All rows are made from the same 13 directions, up to rounding. Whole rows:
[[ 21   5   4   1  -2  -4  15   4   7   3 -13 -18  -2 -23  -5   0  -5   0
    5   8  14  -6  -1   0  -6]
 [  0  -5  -7   3  19   4  -3  -5 -24  -1  17  28  10  -3  -3  -2  19 -11
   -6 -28   1  -8  18   6   0]
 [-19  11 -15  -6 -14   7 -10  13  19  10  -4  -2   0   9   2   3 -28   6
    3  19   3  11  -7 -35  10]
 [ -9  -1 -14 -12   0 -22  14  28 -10  -4   1  14   6  35 -24  -2 -11  -3
    9 -15  15  -7  -2 -15  -1]
 [-11   3   0  27  -3  -7   1  10  12 -11  13 -12  12  -1 -10  17  -1  13
   -3  -6  10  -5  -9  16   8]
 [ 17  16  13  -1  12  17  -3 -30  -6   2   6  -5 -28 -10  26 -11 -24 -11
   -5   0  14  20  17   8 -19]
 [-10  -9  53 -11  24  20 -16   8   1   3   4  13 -15   1   0 -26  15 -13
  -14 -19  -2   0   8  -1  11]
 [-15  15  17  23  13   3  -1  -3 -11 -15  -7   6 -15 -18  -8 -19  -9  -6
  -15 -25   8   0 -15  26 -10]
 [ 12  -3 -12   2   5   6 -15  -7 -16   9   6  16  -4  17   4  -9   3   8
   14  -4 -14  -2  20  -9 -16]
 [-15  -7   9   4  27 -14  29   3  26   1  -4  -9  -8  24   3  10 -13  -2
   16 -13 -10   4  11  17   7]
 [ 11  -1 -18  18  10   5   9  -9  -7  10 -16   4  13 -28  -3   8   4   5
   17  -8   8 -13  19  -2  -7]
 [ -8  -3  22  22   1   4 -15   3  24   0 -22 -12  -3   0   1 -29  -9  15
   -1   9 -24   5  -3   5  -8]
 [ -7 -22  19  -1  18   3 -14  -3  13   2  17  -3 -12 -12  -4  -7  19  -4
  -20   9 -11   4  -1   4  -3]
 [  6  12 -13   7 -17   7 -17  -6  -6  -1  17   2   4  29  15   7 -11  15
   10   3  -5   8   9  -3  -2]
 [ -4 -11 -11   3 -13   1  -4 -22 -12  -7  -8  -1  13 -16   5  12  11   0
   -9  12   8   2  -9   5  -3]
 [-17  -2  11  15   8  15 -12   0  -7  13 -36   4 -21  -9 -15  -4  -1  18
   26  -4  -2 -14  -6 -11 -11]
 [ -7 -12  25 -25  -7   4  -4  -7  12 -10  10  -1  14   4  20  -9  12 -21
  -33  10  -4  18  -5   2  23]]

The start of a row, then its end:
[-16  13  -3  -3  -5 -10  12   7  -4  -9 -24  11   2  18   3 -17  -4  -3
   5 -16 -37   0] -> [-18  17   8]
[ -1   0  -2  19 -15  -3 -13  -7 -12  -7 -12  -7  -4  10  -6  -1   0  21
  10   5  -4  -4] -> [-13  11 -17]
[ -1 -16  -1   7  17  -2 -16   1 -24   0   9  25   0  18 -15 -18   7   0
   0 -19   8  -5] -> [ 19  -6 -21]
[  2 -11  -9   0  22  -2  25   9  21  15  -9  -2  20 -29  -7  11   0 -11
   6  -2  20  -8] -> [ 24 -18  12]
[-13  -1  -9  -6   8   2   5   2   6   8  -5   1  -9 -24  -7   8  -1  -7
  -5   7   4  -1] -> [-10 -11   4]
[ 31  21 -12 -21  -7  27  -9  -2   8  24  12   4   3 -17  28  -1 -10  -7
   5  15  -4   8] -> [ 28 -35  12]
[-19   5  -4   3   6  -1   9  26  13   9 -20   4   0 -11 -19   3   3   5
  13  -7 -14 -16] -> [-14 -10  16]
[-23 -37  14  32  39 -15   9  -8  26  -5  20 -16  -4   2 -17  20   2   6
  -7  -4  22   3] -> [ 14  23 -11]
[ 13   0  14  -5 -17  -4   2  -1  -7 -11 -20  -3  15   6   6 -21   5  -2
  -3  -1  -5   0] -> [-4  9  0]
[-10   8  -4  -6  18   1   1 -13  -8   5   2   7 -38  13   4  -7 -22  -6
   5  -3  -5  12] -> [ -1   1 -20]
[ 13   5   3  11  -8 -10 -16   8 -22 -14  23   8  -3  29  -8 -13  14  11
  -1 -17 -19  -7] -> [ -6  24 -13]
[-29   2  -2  18  27   8   3  21   9   5   9  20  14 -26 -18   7  10  -7
  -8 -29   4 -14] -> [ 4 -3 23]
[ 14   7  -1 -16  -4   3  12 -16  -4   5 -25  -7 -11 -22  12  -9  -7 -11
   1  13  -1   6] -> [-4 -3 -8]
[-22  -3  20  12  13  -2  18  -2  13  -4 -23 -12  -7  -8  -3  11   2   3
   9 -10  -5  -5] -> [-13  24  10]
[ 17   0 -20   1 -15 -14   7  14 -28  -4 -13  10  18  -9 -24   0  24   6
  11 -10  -2 -26] -> [-10   3  -6]
[  4   1  39 -40  -1  -1   9  -2  -2 -14  15  -4 -12  10  15  -9   6 -30
 -28  -3  10  14] -> [-12  12  17]
[  8 -10   1  -8   4  13 -13 -12   0  15  -7   4  -8  -8   9  -5  11   4
   9  13 -20   0] -> [ 10 -13  -6]
[  8  11   2 -12  11  -6  14  15   6   5  -2   4  -7   6  -1 -16 -13 -12
   3  -9  -3   1] -> [ 8 -7  1]
[ -2  -6  12   1 -16   0  -1  -8  -1 -10 -30  -4  18 -12   6 -17   8  -2
 -10   7  -6   2] -> [-11   7   4]
[ -4   2   2   2  14 -11   5   3   6   3   2  -9 -36  21 -10  -3 -22   7
  12   2   0   5] -> [ -4   3 -21]
[-18  11   2  14  25  -2  13  24  13   5   2  14  -1  22  -6  -3  -8   3
  19 -34 -24  -8] -> [11  9 15]
[ -2 -15  -5  10   6  -7 -11  -2  11   4  10 -11 -12  16 -10   0 -19  12
   2  18  20   9] -> [ 10 -15 -24]
[  1  -5  -6  15 -11 -21  10   8   2  -9 -25  -9  12   4 -13  -7  12  15
  11   0 -29 -13] -> [-18  22  -6]
[ 20  -4 -20   6 -17   6 -22 -40 -12  -1  12 -10  -8  -7  22   5   2  10
  -6  31 -11  15] -> [  1   7 -27]
[ -2   0  -1  -5   5 -12  14   0  11  -6   4 -11  -7  -9  -3  -1 -11 -12
 -16   7  11   8] -> [-9  5 -3]
[ 11  21  14   0  13   3  27  -5  37  -2  13 -20   4 -23  32   4 -12 -20
 -14  -3 -12  16] -> [10 26 25]
[ 13  13 -17 -16   0  12 -15  13   2  16  35   7 -14 -16  -1   7   3  -5
  -8  11  -5  -1] -> [  1 -26   5]
[ 28  17   5 -42 -18  -3   7   4   1  -1  -5  -5  -9 -15  14 -31 -11 -28
 -25  21  -3  15] -> [-12 -15  -1]
[ -8  -4 -15  20 -16   5 -32 -16 -15  -8  29   2  -1  20   2  18   5  22
  -2   8  -1   4] -> [ -6   8 -12]
[ 18  10 -42  10 -25 -19  12  -3  -2 -10  18  -8  29  14  10  26   1  11
   8   6 -12  -1] -> [ 0 17  4]
[-13  14  15  -5  19  24  -8 -14  -8  12 -23  14 -33 -11   9 -23 -25 -10
   3  -8   5  10] -> [  5 -15 -12]
[-8 -9  7  2 -3 -2 -8  3  5 -3 -1 -3  1 -1 -5 -3  9  4 -7  7 -8 -1] -> [-10   2   2]
[ -8  12 -22   8  11   3 -13  -8  -9   5   6  17 -18  14   2 -18 -34  -1
   0  -3   5  15] -> [ 12 -17 -25]
[ 26  -8  11  -9  -7 -20  13 -15 -10 -19  13 -11   4  32  16  -4  11  -4
  -3  -3 -14   8] -> [ 5 38 -9]
[ -6  -5  24 -14   2   2  -7  20   6   2  10   1  -7  19  -8  -4   4  -1
  -1  -4   5  -2] -> [ -2 -11  11]
[ -3  -6  28  26 -16  13 -13  -8   0 -12 -12 -12  27   1   5   6   6  17
   3  -5  26  -4] -> [ 6 10  9]
[ 21  -5  -8  -3  18  -3   2  23  13  18  14   9   4   0  -7 -10  16   3
  13  -6 -32 -13] -> [ 24 -11   2]
[-16   1 -38  -9  13  -7  10   9  -1  10   6  25   5  -4  -4  10  14  -8
   4  -9 -40  -8] -> [-4 -4 13]
[ 14 -19   5   5  20   1  -1 -26 -18  -1   4   6  -3 -13   1  -7   8  -9
  -8  -5  22   3] -> [ 22   8 -25]
[ 11 -15 -12 -20   3 -30  30   9  16  -6   4 -10  15   8  -4  -1  -1 -17
 -11  10   4   6] -> [3 1 1]
[  5   4  -4  -3  -7 -21   9  -4   4 -17  -4  -2   8  19   8 -32 -25 -14
 -21   3  -2  21] -> [ -1  11 -15]
[-20  15 -26  24  14 -19  12  17  13 -11  28  -4 -10 -29 -26   8 -19  -8
 -29  -6  16   2] -> [-25  13  -6]
[-14  27 -19  17  -6  12 -10  21  -8   2  23  10   0 -20 -16  26   1   9
   0 -15  12 -16] -> [-17  -6  17]
[ -6   3   9  -1  -3  27 -17  -9 -16   6 -20  19  10 -30   9  -8  24  -3
  -3  -8 -16  -9] -> [-2 -5 15]
[-11  -6   8  20  10   9 -16   3   6   2  12   5   3   5  -3   2   7  12
   2  -9  -8  -3] -> [8 4 3]
[  7   5   4  19  -2   6  -5  -2   2  -6  12 -10   8 -28  -4   6  -1   1
 -14   1  28  -2] -> [ 1  5 -1]
[  3  15  -5  15   2   1   2  11   2  -2  12  -1   3  -8  -6   5  -8   3
   0 -11  11  -5] -> [2 4 3]
[  6 -12  -1  -3  19  -7   5   7  23  13  10  -8 -10   3  -4  -1  -4   1
   5  10  -9   3] -> [15 -9 -6]
[ -9  -2  34 -18 -19  10 -10  24  10  -1 -16  -1  16  20   0 -11   9   3
   2   1  -2  -4] -> [ -7 -18  29]
[  4 -10   0 -13  -7   6 -21 -14   9   3  19   3   2  23  25 -10   4   0
 -10  19 -31  19] -> [10 -5  0]
[ 27  -2  31   7  -3  10 -23   4 -36  -6  -4   8  -4  -9 -19 -30  11   2
  -5 -15  39 -14] -> [  9  -5 -26]
[ 22   2 -17  -2  10 -22  25  -2  -7   1  -6  -3 -10  17  -5  -6 -18  -2
  18  -6   6   0] -> [ 15   6 -26]
[ -3   8  24   6  11  14   4   2   6   0 -16   9  12 -11  13 -15   9  -7
   1 -22 -18  -4] -> [10 12 19]
[  1  -3   1   9   1   5   3 -12  14   3 -11 -11   9  -9  11   2 -13   2
   1  10  12   9] -> [13 -5 -1]
[ 14 -15  14   0 -13  -9   8  -1  -2 -10 -19 -10  27   4  -1  -8  10   2
   1   2  14  -4] -> [6 5 0]
[ -4  11 -10  -5  12 -15   3  40   5   6  27   9 -20  22 -26   0  -1   4
   8 -14 -18 -12] -> [-9 -5  2]
[  2   5  26   3  15  -2  11   0 -25 -14  22   2 -21   6 -10  19  21  -4
   2 -35  14 -15] -> [-9 40  3]
[-12 -15  -1  13  13   2   0 -21  -6   1 -10  12   7  33  16   6   9  12
  25 -15 -30   1] -> [21 18 -2]
[  3  -4 -21  -1  -1 -18   0  -2 -14  -5  22   2 -15  28  -9  11   0   8
   6   1  -7   0] -> [ -6  10 -18]
[ -1  -7  -6 -11  -4  -4  -1  -2  -1   4  -2  -2  -8   9  -1   7   6   4
   7  10 -12  -1] -> [-7 -4 -2]
[-26  -9  -8   4 -11  -4   7  -9  23  -1 -19 -14   8   7  12  23   5  13
  11  18 -33   4] -> [-18  11  19]
[ -3  -3   7   6   5  -6  15  -4   8  -3 -13  -9   2   5   4   6   0   3
  11  -4  -8  -2] -> [ 0 16  3]
[ 11 -10   1  20  24   4  11 -29  -6   5 -13  -3  -6 -13  10   5   5   4
  19 -10  -4  -3] -> [ 24  22 -18]
[-10 -17  25 -12  12  -6  -5   4   9  -4   1   3  -8  24  -2 -26  -4 -10
 -14   1  -2  13] -> [ 4 -3 -6]
[ 10  13 -11 -17  20 -11  23  11 -12   0  11  16 -13  -6  -8 -11  -6 -25
  -7 -22   5  -2] -> [ 4  3 -5]
[-12  -6   0  -5   2  -1   8  22  15   8  13 -15  -6 -14 -24  37   2   4
   3   9  37 -12] -> [-11 -20  16]
[ -8  -3   3  14   6  -8   7  -1 -16  -7  -4  -1 -11   7 -17  15   6  10
  13 -16  12 -13] -> [-10  18  -9]
[ -9   5  -1   9  -3 -21  -1   8 -11 -28  21  13  14  37  -3 -25 -13 -10
 -25 -22   3  13] -> [-4 22 -7]
[ -2   2  -7 -11   1  18 -15  -8 -10  10   7  15  -2 -11   7   1  -2  -8
  -6   5  12   5] -> [  9 -25   2]
[  5 -21 -12 -12   0 -22  12   4   8   0   3  -4   9  20  -4   5  14   1
   5  11 -21  -1] -> [ 1  4 -1]
[ -9   7   3  18 -10   3 -18   2  -6  -4 -15   1  -4  24  -5 -17 -25  17
   9  -1  11   5] -> [  0  -9 -17]
[  2   7  -7  20 -12   5 -14   9   2   0  10  -5  10  -2  -7   9  -2  17
   4   2   7  -6] -> [ 0 -4  1]
[ 11   9  -9 -12  -1 -12  15   4  -9  -4  10   0 -10  -2  -2   8  12  -6
   0  -6 -18  -7] -> [-14  19   2]
[-30 -15 -11  17   1  11 -14 -14  -3   6  -5  14  14  38  10  26   8  25
  31  -8 -22  -3] -> [14  0 11]
[  6   3  -6   2   4  -7  -2  18  15   6   6  -2  -4  -3  -9 -15  -4   2
  -3   6 -18  -1] -> [-1 -7 -4]
[-49  -7 -18  14  18  -5   8  -4  11  -4   2  15   8  19   0  17 -13  -2
   0 -14  -7   9] -> [-1  5 14]
[ 22  20  24 -16  -2  13   1  -6   9  -3  26 -11 -16 -27  26   1  21 -15
 -20   2 -32   4] -> [-13  29  20]
[  6  -5  -6  -5  36   5   2  -1  32  16  31   6  -4 -17  15 -13  -8 -20
 -19   4 -16  17] -> [ 32 -11   2]
[ 14  24  34  -2 -27  25 -22  14 -18   1 -17   0  -6  10   5  -8  16  19
  23 -12 -18 -18] -> [-13   3  15]
[ 12 -12  13  43  10   7 -10  -7  11   0  -4 -15  15 -39  -8  -5  10  15
  -4   1  15  -9] -> [ 15  12 -14]
[ -5 -14  26 -11  19   3  -1  19   6   2   7  10   4 -17 -15 -13  22 -16
 -18 -12   6  -9] -> [ 3 -6 14]
[-21 -14 -26  -5   1  -4   1 -33  -1 -14  21  15  27  -2  28  11   8 -21
 -33   5 -13  24] -> [ 2 15 12]
[-12 -30  -8  13  -4   2 -24 -16 -13   5 -11   5   0  12  -9   9  21  25
  16  13 -16  -8] -> [ -1  -4 -17]
[ -1 -23  20 -11  21  17 -13 -27  18   9   7  -1  -7 -34  22 -13  17 -18
 -28  20 -16  17] -> [12 -2  1]
[-26 -11 -11  -5  16  -3   1   9   4   8 -12  13 -10 -28 -21  -5  15  -8
 -10   2 -22  -9] -> [-21  -8   2]
